The same things were measured in two ways. Each way mixes the same 11 hidden numbers, adds some noise and spreads widely along 7 directions of its own, which tell nothing about the thing.
In the rows, 128 means zero.
Some things both ways: the first way, then the second way.
[ 91 137 121 149 117 126 108 114 133 127 143 115 127  79 130 147 138 152
 143 141 140 139 146]
[136 115 143 164 161 128  96 168 140 123 112 114 148 143 133 163 157 135
 136 111 115 114  93 140 120 160 168 108 122]

[145 140 114 123 112  97 123 149 136 142 146 133 145 105  96 130 130  85
  99 179 119 139 152]
[146  55 106 114 137 130 132 129 165 197  99 164 107 153 167 129 143 117
 114 146 127 132 141 176 114 189 148 168 166]

[ 96 163 134 115 114 162 122 134  99 135 156 140  69 131 150 131 129 164
 174 138 129 160 106]
[135 129 151 140 128 148 134 178 125 107 138 137 159 142 121 181 157 137
 136  90 143 133  90 117 140 125 144 116 126]

[142 133 122 120 124 105 132 128 133 151 114 101 181 134 124 136 125  98
  96 130 125 162 148]
[132 133 132 141 102 152 124 107 126 139 126 127 138 137 142 119  89 155
 142 145 122 150 121 120 119 108 153 138 110]

[131 112 136 152 155 118 158 110 123 100 156  76 113 166 144 134  95 100
 157 103 101 136 169]
[127 104 113 137 117 115 126 128  68  77 136 114 160 109 133 126 126 102
  86 100 170  96 124 100 124 142  91 128 131]

[124 112 131 154 132 121 149 129 114 142 159 145 158 111 113 156 164  72
 149 142 127 153  96]
[113 108 158 126 104 116 158 144 109  68 148 129 110 105 106 123  90 137
 124 124 129 112  95  98 123  95 134 129 133]

[109  94 134 152 177 127 136 122 128 110 174  77 116 130 138 145 127  88
 122 122 107  93 161]
[115 102 102 139 115 131 147 133 126 121 132 110 164 134 126 123 127 120
 130 115 129 118 104 134 129 158 132 130 135]

[119 117 117 108 114 143 116 145 107 144 151 119 100 142 147 154 142 125
 132 128 132 134 125]
[119  49 109 171 126 130 154 153 153 140 135 150 100 116 125 151  96 128
 128 158 122 113 101 122 138 134 201 135 158]

[111 108 127 170 120 116  91 107 123 138 184 113 127 111 119 133 154 118
 109 144 148 104 110]
[ 94 127 184 115 130  94 128 100  80  85 166 155  91 114 106 156 101 139
  89 117 150 130 164 111 117  70 105 146  86]

[119 101 133 145 123 153 118 120  79 123 193 118  87 182 154 131 145 124
 139 121 110 118 113]
[154 155 155 129 149 130  99 165 105  76 130 121 140 121 145 141 123 112
  81 109 165 144 104 104 123 153 133  99 134]

[126 140 126 142 125 127 138 110 131 131 142 134 126 132 126 117 131 115
 146 120 131 124 131]
[136 135 128 128 147 128 107 136 107 101 111 112 153 142 149 114 140 125
 117 119 151 118 118 123 109 145 104 125 134]

[150 141 126 123 141 119 159 127 141 142 126 143 123 165 104 119 140  63
  92 157 133 122 131]
[163 109 234  41 107 132 106 135 106 128 148 175 117 144 127 170 154  92
  62 115 175 151 158 111 140 154 102 133 137]

[116 129 122 116 154 154 140 121 137 125 103 117 104 152 135 127 129 141
 122 124 130  98 142]
[122 126 143  80  99 134 135 100  80 118 130 140 146 149 115 116 144 154
 123 124 169 132 167 131 115 128  93 160 130]

[170 169 108 112 148 149 111 142 153 151  77 131  93 172 114 111 103 157
 107 119 185 114 118]
[136 142 167  79 127 110 108 129 105 124 107 133 146 150 139 120 162 141
 107  52 128 135 122 165  88 127  72 156  91]

[175 136 129  98 139  88 180 151 141 141 113 127 220 133 138  97 100  38
  81 134 103 162 136]
[118 141 152 107 123 141 133 132 150 114 138 111 164 153 162 122 129 110
 132 122 127 124  94 118 121 133  90 117 130]

[140 114 105 127 128 135 140 131 156 124 149 131 118 158 158 106 119 111
 143 100 176 112 113]
[ 82 100 108 159 123 116 134 121 129  91 146  91 138 112 126 102  93 130
 143 123 116  87  94 116 124  98 114 116 101]

[139 162 130 157 143 144 151  99 138 143 125 119 135 155 136 127 129 117
 143 109 142 132 146]
[139 106 129 178 166 103  96 177  82  57 126 132 118 100 119 154 117 125
  85 110 168 119 100  96 130 113 176 112 142]

[103 141 108 131 111 134 107 123 148 136 138 113  77 121 133 146 117 167
 154 139 161 131 136]
[ 98 131  94 157 130 124 130 113 134 121 117 102 164 149 173 108 121 153
 143 136 116  76 107 136  92 120 107 133 138]

[134 113 129 147 125 126 101 139 127 138 157 111 157 104 136 147 154 116
 116 153 118 163 127]
[127 100 136 148 112 126 139 131 115 121 146 160  88 106 120 160  94 149
 116 120 131 134 129 122 133  96 155 140 121]

[127 148 135 126 142 134 119 131 136 125 112 135 154 106 128 101 130 136
 126 125 128 137 123]
[110 143 166 106 123 131 105  95 121 126 154 141 132 155 137 150 132 126
 130 133 142 137 155 119 147  80  91 128 123]

[117 130 110 115 113 138  92 134 129 139 115 139 117 116 117 141 173 130
 101 157 142 132 128]
[108 119 136 147 111 153 146 145 160 136 152 133 113 133 124 149  93 153
 143 143 121 124 101 121 137 103 166 115 120]

[143 124 125 163 139 126 129 118 116 115 173 100 134 155 104 127 139 116
 143 105 143 121 166]
[136 122 157 124 117 114  84  88 109 129 131 138 103 135 128 118  79 111
  77 166 139 147 166 114 133 110 139 135 130]

[123 130 103 134  87 116 120  95 150 116 112 127 160 146 119  94 138 153
  93 141 139 114 179]
[123  99 151 147 127 119 130 133 118 115 137 134 123 132 146 164 137 115
 129 128 122  66 115 108 132 100  97 120 159]

[124 131 125 138 146 148 141 139 111 103 102  95 165 106 154 143 107 161
 163 133 100 198 148]
[130 149 119 164  92 151 119 141 143  98 135 111 140 126  95 141 108 167
 186 115  92 166 100 126 161 120 175 109 121]

[155 122 108  87  96 121  88 159 111 160  73 164 140 109 117 138 145 141
 120 135 127 137  86]
[116  97 175 110 174  79 112 155 135  89 125 138 111 133 178 134 146  98
  75 114 135  69 100 127  88 127  84 128 157]

[121 142 119 159 125 108 157  95 139 122 130 123 174 129 103 115 131 104
 103 156 121 124 172]
[126 101 102 159 127 133 117 115 121 117 135 137 109 124 114 130  96 139
 138 167 139 154 143 120 156 121 183 129 156]

[105  85 111 120 130 157 121 139 151 106 115 137 120 102 164 134 156 161
 137 139 145 115 106]
[ 93 112  74 152 110 152 154 104 133 132 139  97 124 123 104  93  98 181
 190 151 119 116 129 147 133 125 149 122 118]

[117 114 133 100 129 126 118 132 119 118 117 137 112 129 139 115 146 113
 109 126 125 113 123]
[128 113 169 112 145 158 109 115 182 167 149 121 124 162 157 145 124  89
 134 193 128 134 136 121 158 163 135  92 151]

[127 121 120 132 136 120 125 128 160 116 104 136 115 108 113 125 129 151
 129 139 161 108 122]
[123 144 139 126 118 144 105  92 153 147 131  96 147 155 130 111 115 128
 161 147  94 148 130 146 142 140 126 110 117]

[112 151 137 108 114 120 120 128 117 134  53 146 119  88 100 146 126 183
 116 177 103 147 119]
[132 139 175 122 137 125 127 127 109 103 163 154 122 141 124 190 135 118
 109 143 150 140 142 110 156 111 141 109 170]

[164 116 133 125 120 112 115 146 135 130 125 120 142 114 125 146 134 129
 108 155  88 136 155]
[165 126 146 139 117 133 141 165 143 133 113 142 131 145 149 171 144 100
 109 111 103 115  98 133 129 167 117 123 178]

[114 138 136 134 128 134 143 104 102 105 102 114 112 159 126 120 122 149
 127 119 129 138 142]
[134 109 150 129 142 137 117  92 147 140 148 131  96 138 149 137 102 100
 138 211 125 130 154 113 160 135 141 102 190]

Other things, the second way, with their names:
Z878: [127  75 134 136 125 120 113 138 134 130 128 148 110 124 115 148 129 114
 124 113 121 143 131 134 147 134 141 145 121]
Z677: [123  79 143 130  73 132 160 149 137 132 129 138 134 135  98 152 135 133
 140 109  97  98 106 131 131 151 131 148 131]
Z85: [145 154 139 108  85 139 170 115 111 116 105 121 142 148 144  96 113 161
 148 141 108 113 109 130  86 128 103 150 170]
Z294: [112 107 100 138 114 148 146 142 175 148 135 133 142 146 175 141 133 140
 161 113 112  97  88 142 134 112 110 127 156]
Z420: [138 100 147 118 140 133 133 159  91 110 117 139  89 114  76 135 143 145
 128 103 154 140 141 136 119 152 132 141  97]
Z27: [157 168 170 119 132 151  92 131 146 148 109 126 139 168 137 135 130 150
 134 136 113 172 119 148 120 139 163 119 124]
Z702: [135  73 121 152 173  88 142 154  71 103 118 142 102 106 144 159 159 108
  88  87 152  53 119 133  97 136  87 140 156]
Z905: [131 147 120 130 121 131 144 140 104 105 104 130 153 146 143 130 157 149
 150  83 122 119 115 137  96 126  70 157 123]
Z126: [125 159 112 120 182 120  85 107 121 113 119 119 108 137 171  95 118 153
 118 140 157 143 149 152 104 123 118 118 137]
Z299: [166 161 143 111  94 158 109 131 166 155 116 136 145 164 147 145 135 125
 140 114  98 178 124 151 148 162 121 125 146]
Z481: [134  73 131 150 120 124 133 167 132 133 121 129 112 113 130 139 114 120
 102  97 121  86  84 130 114 137 142 128 117]
Z653: [125  77 119 150  95 135 169 150 141 125 128 119 146 125 130 141 127 109
 142 117  98  87  88 121 126 164 116 133 142]
Z230: [119 131 154 124 147 117  98 163 139  88 150 120 129 121 158 137 111 113
  70 107 158 100  90 113 125 119 127  90 132]
Z65: [143 153 181 110 140 133 118 139 120 109 109 110 153 159 104 128 155 138
 153 123 110 163 115 142 112 166 141 125 116]
Z769: [119 134  54 146 114 138 174 124 103 108 108 114 166 130 174  94 119 166
 142 114 144  94 103 138  82 137  94 153 160]
Z864: [115 125 136 149 141 129 143 131 130 125 137 121 138 142 158 154 132  94
 118 124 123  88 113 113 121 126  70 120 130]
Z378: [139  74 140 142 174 138  92 123 139 150 121 139  98 138 131 135 125 130
 143 196 148 149 149 130 145 150 205 118 155]
Z96: [122 136 153 104 110 143 161 100  96 127 152 128 109 129 115 137 117 135
 129 139 145 118 157 123 124 137  90 126 122]
Z541: [124  70 154 131 139 122 132 137  84 144 127 133 131 137  84 156 151 117
 104 111 152 106 137 133 122 141 143 144 100]
Z875: [135 171 252  96 118 134 102 120 113  87 153 115 148 149 124 166 137  90
 119 131 117 139 127  80 133 123  75 101  91]
Z264: [118 111 162 139 145 133 123 132 113 131 158 155  90 133 118 182 114 102
  75 159 170 122 163 101 144 129 130 119 122]
Z533: [127 152 143 139 106 152 118 102 155 122 154 118  92 120 135 119  60 147
 144 179 110 148 131 113 148 109 154  95 136]
Z192: [106  78 107  99 119 129 134  96 116 146 119 123 130 143 129  78 117 137
 116 164 159 108 158 144 105 163 122 157 134]
Z693: [141 156 150 145 157 114  95 147 109 108 119 130 136 134 166 155 136 132
  98  82 133 118 103 132 103 106 108 119 115]
Z106: [131 119 147  90 104 127 163 117 139 148 104 131 147 167 133 118 163 143
 169 120  87 117 121 167 101 159  91 161 158]
Z144: [113  61 104 147 169 116 124 128  96 133 139 122 140 118 136 144 148 120
 124 101 162  93 116 141 132 116 139 122 127]
Z172: [108 124 144 126 114 139 119 121 155 137 128 135 134 159 142 135 127 153
 146 151 119 117 132 130 121 123 127 139 128]
Z117: [129 172 125 135 101 156 141 115 130 103 145  94 149 128 139 113  89 138
 137 141 124 138 113 115 128 149 118  97 129]
Z566: [ 91  94 103 170 131 117 156 115 117 117 156 151  79 119  91 158  98 143
 138 155 129 126 156 125 150  94 153 142 138]
Z71: [146 190 163 136 105 137 114 127 143  92 118 102 154 143 128 119 102 140
 153 125  77 177  94 124 122 137 140 115 120]
Z671: [ 97 115  93 126 139 105 139 118  91 103 123 105 143 131 126  84 116 158
 113 114 154  93 114 150  92 107 124 140 136]
Z569: [140 148 124 114  90 151 160 129 103 133 116 115 152 141 108 107 114 166
 134 108 131 140 109 146 102 139 139 140 119]
Z608: [100 103 147 104 140  97  87  87 108 124 157 153 113 129 162 136 108 126
  63 129 174 116 169 129 124  90 111 139 122]
Z508: [134 153 195  81 126 118  69 103 147 129 119 145 152 180 173 133 140  99
  86 146 130 154 157 124 115 147  88 144 129]
Z760: [130  91  96 171 150 127 120 145  93  95 111 113 134 115 107 121 127 125
 134 127 146 130 122 116 127 152 151 134 123]
Z49: [126  61 111 123 145 133 152 119 106 138 137 150  82 119  99 136 128 134
 135 173 165 130 167 137 146 160 168 138 169]
Z701: [126 101 108 169 144 131 115 160 106  93 131 118 163 123 129 157 148 102
 134  82 146 121  96 105 151 119 113 120 117]
Z445: [116 118 173  81 124 101 140 142 142  92 132 139 150 155 177 142 170  97
 107 107 124  72 109 123 104 146  39 138 178]
Z116: [136 162 163 115  61 163 165 115 103 133 124 119 160 157 101 136 123 149
 152 121 107 131 127 117 113 135  92 146 102]
Z836: [ 95  99 116 120 119 119 159  86  76 128 121 123 142 142 127 103 131 138
 124 141 152  85 163 127  88 132  70 172 111]
Z245: [115  78 174 117 115 100 104 125 143 104 153 155  88 113 113 149 105 108
 107 125 114 146 137 119 152 112 139 139 118]
Z777: [129 162 125 106 111 149 136 110 119 124 139 131 132 148 156 131 131 133
 129 129 149 120 150 125 129 130  61 126 149]
Z695: [124 130 136 130 111 137 114 112 125 127 111 121 162 154 149 114 122 148
 140 138 123 131 124 125 105 127 127 148 117]
Z861: [114  89 119 124  95 134 167 158 123 114 140 133  99 113  74 135 123 145
 137 100 128 113 118 139 140 144 131 135 123]
Z462: [128  93 150 114 137  97 160 141 118 107 128 144 110 127 146 143 136  97
  93 118 125  88 114 132 106 145  90 142 175]
Z270: [120 101 138  98  58 153 171 122 157 153 136 134 149 146 119 129 127 128
 167  98  92 134 106 139 140 128  92 156 117]
Z793: [143 127 135 107 149 126 123 145 104 115 105 142 122 142 125 134 165 125
 117  98 149 153 147 148 106 175  94 155 117]
Z630: [107 140 125 101  85 153 172  99 101 151 129 137 143 151 119 123 138 183
 170  93 128 122 143 152  99  96  72 170  87]
Z938: [118 156 127 112 112 150 127 115 157 120 137 119 152 162 137 121 130 123
 162 141 119 161 130 129 152 135 100 124 145]
Z559: [126 167 152 121 104 143 125 100 133 108 146 126 117 138 134 121  82 121
 115 171 128 161 153 106 135 140 113 120 132]
Z375: [141 102 123 137 128 113 143 172  74  87 115 154 131 115 125 160 156 155
 100  73 164  99 112 127  99 136 128 153 142]
Z287: [125  73 151 127 117 123 127 127 124 145 111 142 121 144 116 137 145 141
 143 133 112 106 132 139 113 138 136 158 123]
Z104: [117  59 126 130 132 126 122 123 125 145 131 160  99 139 107 144 130 102
 118 152 149 140 162 124 155 129 139 158 137]
Z134: [143 152 165  95 121 140 164 156 131 137  98 108 143 155 137 108 147 148
 136  90 103 108  81 161  66 163  91 137 111]
Z852: [140 163 169  95 149 138 128 115 122 133 120 114 102 148 119 108 126 133
 136 143 125 153 142 149 109 153 106 118 120]
Z528: [130 177 148 114 112 137 119 121 128  89 111  95 170 153 157  92 120 132
 133 135 117 128 109 115  95 154  83 124 125]
Z64: [141 139  94 107 101 157 139 114 140 155 114 135 139 156 147 114 138 146
 153 125 129 150 143 156 130 155  99 148 155]
Z802: [123 132 144 157 169 122 112 120  97  93 125  98 140 131 127 122 121 129
 135 158 139 125 124 112 113 138 148 110 122]
Z327: [118 194 133  79 108 147 136  63 105 122 132 115 142 158 151  83 113 178
 149 160 146 149 171 145  97 128  83 138 138]
Z428: [137  97 172  87  88 135 121  86 113 135 137 140  97 119 109 109  95 144
 136 148 123 155 159 129 132 124 135 145 111]
Z613: [126  99 132 144 144 123 104 116  96 109 151 141 100 111 117 150 109 105
 108 128 161 142 151 107 161  97 126 122 120]
Z132: [119 169 154 142 164 116 109 135 112  71 132 114 147 136 142 142 136 128
 137 103 125 149 110 117 115 108 103 118 107]
Z16: [108 117 134 145 139 125 123 127 120 110 150 128 137 127 135 151 116 109
 103 118 145 133 128 115 131 133 119 125 101]
Z784: [126  91 133 129 145 122 126 112  90 144 120 125 128 124 145 120 124 147
 116 113 149 101 125 142  92 116 129 143 101]
Z605: [122 104 112 149 151 131 110 123 118 119 157 139 106 110 159 143  91 105
  83 144 179 128 138 104 148 109 136 109 139]
Z466: [121 116 118 142 135 154 134 135 132 137 149 108 145 126 137 134 113 122
 136 109 145 127  95 127 144 113 131 103 105]
Z996: [135  94 127 155 133 152  98 113 149 168 142 153 126 149 124 169 115 119
 140 161 132 184 146 128 179 119 199 127 136]
Z684: [106 130 100 124 141 130 149  80  97 117 140 119 141 137 150 110 124 140
 149 150 152 126 154 133 120 118  94 138 147]
Z587: [106 131 168 108 147 117 131 123 106  82 171 133 105 117 132 157 130 124
 111 128 161 103 141 110 136 111  92 101 139]
Z683: [165 130 141  99 114 119 115 144  95 133  88 147 133 145 154 125 153 142
  83  82 140 112 129 152  81 160  91 162 139]
Z321: [154 167 187  79 138 144 109 105 130 127 115 132 162 175 181 135 169 118
 149 140 126 148 139 128 113 148  71 131 154]

Some of these things the first way, each followed by its name:
[106 102 129 126 129 127 150 119 126 107 115 139 158 112 137 125 148 118
  99 152 104 108 139]  Z49
[132 136 128 113 123 124 129 134 120 128 109 155 124 118 118 111 126 131
 133 152 101 123 115]  Z938
[113 115 119 106  92 118 138 132 111 111 154 141 139 119 129 110 130 149
 139 114 141 117 145]  Z541
[161 130 124 142 151 128 136 147 190 152 162 165 128 100 139 121 143  81
 147 137 155 104  89]  Z878
[128  90 143 130 142 116 123 128 143 109 118 113 132 110 150 140 146 115
  99 143 115 123 123]  Z96
[144  89 136  99  86 117  97 155 118 126 177 146 113 113 177 109 134 142
 142 115 107 124  95]  Z864
[154 144 108 121 107 133 113 144 138 128 125 133  89 150 123 132 136 130
 151 128 172 162 135]  Z481
[166 187 122  91 137 157 151 158 133 118  84 126  73 177 149 106  72 165
 150 133 136 177 134]  Z64
[109 114 116 140 102 154  94 124 120 118 175 136  79 135 154 112 143 185
 132 135 147  81 124]  Z566
[114 144 110 142  72 127  99 114 109 129 131 173 124 124  99  92 148 166
 115 176 152 132  93]  Z126
[152 150 135 113 130 123 163 145 127 149  87 127 138 130 115 172 116 127
 141 144 130 182 125]  Z85
[139  86 109 138 132 144 138 141  99  73 158 106 176 147 150 109 145 111
 109 135  99 137 181]  Z861
[ 86 120 135 160 138 140 140 115 102 106 170 101 108 130 134 143 122 141
 131 159 126 148 122]  Z327
[139 131 138 142 140 140 114 134 136 144 153 122 125 113 166 128 126 135
 152 118 113 134 112]  Z905
[143 114 130 117  96 114 123 142 109 128 149 132  91 146 138 134 114 130
 144 147 111 149 110]  Z559
[172 143 115  93 143 159 151 180 115 120 119 128 127 171 170 116 107 109
 142 117 140 191 115]  Z230
[121 138 136  93  89 145 163 144  79 138 192 137 112 183 191  93  78 151
 148 114 127 158  77]  Z321
[129 109 122 137  92 124 107 106 136 164 178 160 138 147 153  91 137 130
  94 130 142  62  76]  Z132
[136 154 130 124 122 143 120 127 136 110 113 135  72 144 141 109 118 156
 143 151 126 150 126]  Z777
[151 183 152 133 158 125 150 119 180 145  95 145 106 108 141 110 104 109
 186 105 137 146 106]  Z701
[150 127 130 102 109 125 125 155 159 155 168 154  63 133 169 120 106 118
 144 132 157 111  68]  Z16
[124 129 126 134 110 111 136 132 140 148 154 134 103 108 128 155 122 117
 144 176 110 155 110]  Z769
[130 189 129 167  99 118 112 111 118 133 159 116 113 132 105 113 109 149
 145 146 161 184 137]  Z693
[134 106 127 108 181 135 137 120 155 119  67  89 203 142 158  98 128 115
  61  95 121  91 160]  Z144
[141 130 127 124 168 132 116 144 137 128 114 109 101 138 110 137 134 102
 131 130 127 130 136]  Z270
[121 148 144 174 110  90 147 104 103 107 151 149 165  93  78 112 150 101
 117 162 138 155 127]  Z852
[100 120 144 129 147 132 121 111 110 120 116 104 109 127 144 129 114 155
 122 120 108 115 114]  Z684
[132 129 132 147 133 154 127 144 129 119 144 130  88 132 146 149 146 133
 160 138 160 180  91]  Z533
[113 111 118 146 152 148 131 124 142 128 179  94 142 130 165 132 141 114
 138  95 150 106 155]  Z287
[132 121  93  68  99 137 136 143 145 136  83 162  66 175 126 122 123 152
 125 132 173  80 115]  Z192
[123 119 126 143 113 118 147 103 132 123 157 134 137 131 146 112 128 118
 153 108 121 107 133]  Z760
[124 123 120 129 138 123 139 122 133 146 156  92 156 138 148 135 116 101
 121 104 128 129 156]  Z695
[155 165 135 119 140 135 124 160 107 111 103 110 100 124 117 136  96 160
 159 149 102 202 144]  Z299
[134 143 102 113 127 138 136 135 157 138 148 119 148 135 163 114 121 111
 108 132 149 130 155]  Z172
[159  78 121  87 114  98 128 165 161 139 105 133 144  95 156 156 130 101
 122 142  98 130 118]  Z653
